There are 4 ways to turn a row about zero (a turn may also mirror it). The second row of each pair is the first, turned, with some noise. The first 36 pairs use one turn. New pairs use 3 turns, one after the other, and a turn may come again.
(in the rows, 128 means zero)
Some pairs, each with its turns in order after it:
[125 131 202 105 133 175  99 174]
[166 115  85 129 108  93 143  53]  q_887

[119 107 137 111  93  95 127 161]
[136  99 124 138 117 174 127  94]  q_523

[111 148 105 116 120  76 124 104]
[ 98 155 156 131 161 148 153 142]  q_887

[123 148 127 160  84 172  76  93]
[173 134 141 104  52  99 127 133]  q_668

[118 123 183  93  92  83 118 107]
[112 139 174 128 128 150  62 154]  q_668

[116  93 115  75 140  82 140 138]
[ 82 112 158 127 179 140 109 102]  q_668

[ 62 116 125 126  95 104 155 113]
[133 147 151 190 169 154 120 128]  q_887

[137 112 100 133 147  86 192  81]
[ 84 121 138 135 148  76  65 147]  q_960

[103 133 101 103 112 101 144 121]
[ 97 108 157 113 150 113 130 140]  q_668

[108 106 129 124 116 141 161 155]
[138 109 140 165 119 131 101 112]  q_887

[172 109 167  97 102 111 158 187]
[141 120 104 136 148  76 163  59]  q_960

[129  99 160 151 120  54  98  98]
[ 79  79 126 108 173 113 166 165]  q_960

[126 147 126 126 116  97 112 132]
[116 130 137 123 142 144 161 122]  q_887

[ 97 107  96 118  96 155 143 134]
[102 149 119 144 155 137 139  81]  q_523

[127 157  61 113 131 132  92 173]
[142 114 139 144 153  52 153  92]  q_668

[151 146 162 117 114 132 160 147]
[160 123 151 127 132 133  82 119]  q_523

[141 128 119  88 184 164 132  99]
[114 151  81  99 139  86  99 149]  q_523

[118  79 167 138 149 116 143 151]
[115  63 122 143 151 130 110 135]  q_523

[125 116  91 140 130 136 124 140]
[123 110 139 113 136 144 100 134]  q_887

[128 194 122 107 121 136 126 111]
[182 103 123 124 109 134  98 141]  q_960

[133 127 167 164 103 202 136 148]
[184 164  77  88 109 135 127 144]  q_668

[109 151 166 104 158 134 125 155]
[105 173 102 144 143 112 102 130]  q_668

[140 122 147 143 153 135 157 162]
[122 132 139 173 136 122 132  96]  q_960

[199 162 135 109  83 143 104 142]
[194 145 150  80 102 122 124  90]  q_523

[181  74 163 119 121 135 112 108]
[112 134 167 101 125  77 183 121]  q_960

[143  95 139 141 114 105 114 194]
[163  78 167 120 113 141 147  97]  q_887

[174 143 117 136 165 109 134 147]
[101 100 143  95 103 100 145 146]  q_887

[104 138  82 110 128 150 109 113]
[143 157 129  97 117 158  98 143]  q_960

[135 110 101 114  69 147 125 151]
[137 120 133 133 103 189 107 105]  q_887

[142 101  98 133  46 127 167 128]
[172  87 163  74 156 144 141 159]  q_668

[154  97 140 125 143  96 151 114]
[137 101 115 107 156 152 119 157]  q_523

[183 129  47 132 116  90 119 116]
[ 98  99 148  58 130 128  75  92]  q_960

[ 69  97 108 119 161 114 138 122]
[108 174 117 138 168 142 105 159]  q_960

[133 175 110 181 129 123 124 142]
[158 150 162 164 114 113 156 150]  q_523

[114 108 171 139 102  65  89  97]
[117  99 161 146  93 152  53 140]  q_668

[140 121 160  48 147  95  85 151]
[140  92  70  94  67 146  90 116]  q_523

New pairs. What belongs after each?
[ 94 157 159 154 122 129 111 183]
[149  92 117 125 158 153 180  94]  q_887 q_887 q_960

[110 124 184 142 110 121 146 174]
[138  93  89 140 147  98  83 144]  q_887 q_523 q_523

[149 136 117  89  54 153 124 127]
[103 184 172  93 123 143 140 100]  q_960 q_960 q_887

[ 96 144 112 107  95 152 167 119]
[108 102  93 175 141 112 123 142]  q_887 q_523 q_960

[135 106 112 155  77 109 140  93]
[ 95 119 148 142 139 141 153 187]  q_668 q_960 q_668

[179 113 160 180 106 141 136 125]
[166 124 174  75 137 115 120 104]  q_668 q_887 q_668

[130 154 121 173 138  83 138 121]
[110 140 163 119 123 108 181 106]  q_668 q_887 q_960

[ 91 154  74 169 169 157 122 129]
[187 130  59 145 120 139 129 147]  q_523 q_523 q_668

[114  97  82 168 104  90 148 151]
[125 135  69 102 165 106 123 171]  q_960 q_668 q_960

[115 140 109 128 139  82 154 138]
[112 142 138 167 126  98 122 149]  q_668 q_960 q_523

[150 136 107 149  87 130 138  97]
[107 119 102  88 108  98 115 119]  q_668 q_668 q_887

[108 156 151 131 141 113 144  99]
[103 149 123 156 160 131 144 128]  q_887 q_887 q_960

[ 91  34 111 122 171  89  75 127]
[ 60 100  65 130  85 116 202 115]  q_523 q_523 q_668

[140 142 106 188 169 150 120 137]
[104 137 168 145 103 133 161  77]  q_523 q_523 q_960

[149 126 225 105 111 153 163 126]
[181 125  84 117 185 185 107 106]  q_887 q_668 q_668

[149 109 131  92 171 121 112 132]
[128 147 152 151 134 157 132  83]  q_668 q_668 q_523

[172 113 143  84 126  98 117 144]
[145  74 152 146 165 132 125 123]  q_887 q_960 q_668

[134 151 109 109 117 144 121 171]
[129 172 124 136 162 129 128 148]  q_523 q_523 q_668

[128 155  90 116  65  90 162 140]
[ 98  85 121 125 155  63 154 149]  q_668 q_887 q_960

[145 141 128 131 140  98  96 163]
[126  85 126 132 162 145 111 121]  q_887 q_960 q_960

[124 131 143  99 120 131  86 130]
[155 130 122 131 148 106 163 130]  q_523 q_668 q_960

[134  82 161 132 120  83 169 145]
[ 89 112 111 136 108  88 126  73]  q_887 q_887 q_960

[149 124 123 182 144 121  99  91]
[197 140 116 113 128 127 145 110]  q_668 q_887 q_668

[153 158 205 104 128 132 161 149]
[114 125 113  87 158 194 110  84]  q_523 q_523 q_523

[ 46 109 144 159 127 148 184 111]
[115 151 130 201  78 176 132  95]  q_523 q_960 q_960

[126 145 163  91 163  88 146 122]
[ 74 145 139 124 155 168 132 111]  q_887 q_960 q_960

[119 154  65 113 153  94 122  63]
[138 145  87  56 115 172 113 171]  q_523 q_960 q_887

[157 200 173 201 130 157 137  93]
[115  87  55 126 197 134 115 189]  q_887 q_668 q_523

[138 120  95 127 135 143 145 184]
[107 118  86  92 112 144 149 147]  q_668 q_668 q_668

[ 94 132 157 113 139 158 110 110]
[119 108 167 147 160 150 127 135]  q_887 q_668 q_523

[178 123 129 103 170 115 174  96]
[156 189  95 166 141 149 134  99]  q_668 q_668 q_523

[136 120 120 124 155 180 169 166]
[155 130 120  96 131  75  83 133]  q_887 q_887 q_523

[121 112 186  92 123  82  93 109]
[ 97 141 183 105 130 175 119  85]  q_960 q_523 q_960

[193  98 154  96 156  70 152 112]
[109 118 198  53 125 159 118 143]  q_668 q_887 q_887

[ 69 142 122 147 170  89 144 138]
[121  94  88 142 108 183 122 166]  q_523 q_523 q_668

[ 89 156 134  98 118  97 176 131]
[117 118 152 121 140 120 174  71]  q_523 q_887 q_668

[100 147 142 105 167  91 142  80]
[ 76  93  87 133 148 153 120 136]  q_887 q_887 q_668

[152 109 176  94 114  84 105 105]
[132 147 135  82 133 111  98 187]  q_523 q_523 q_960

[104  89 153  99 136 142 136 136]
[173 120 150 142 113 105 139 123]  q_960 q_523 q_523

[153 133 161 126 107 143 130 154]
[160 148 153 157 135 130 131 118]  q_960 q_523 q_960

[104 135 116 119 161 135 103 163]
[115 120 125  95 156  91 128 106]  q_887 q_523 q_668

[139 165 139 133 153 164 161 116]
[ 88 148 132 115 171 111 151 137]  q_887 q_668 q_960

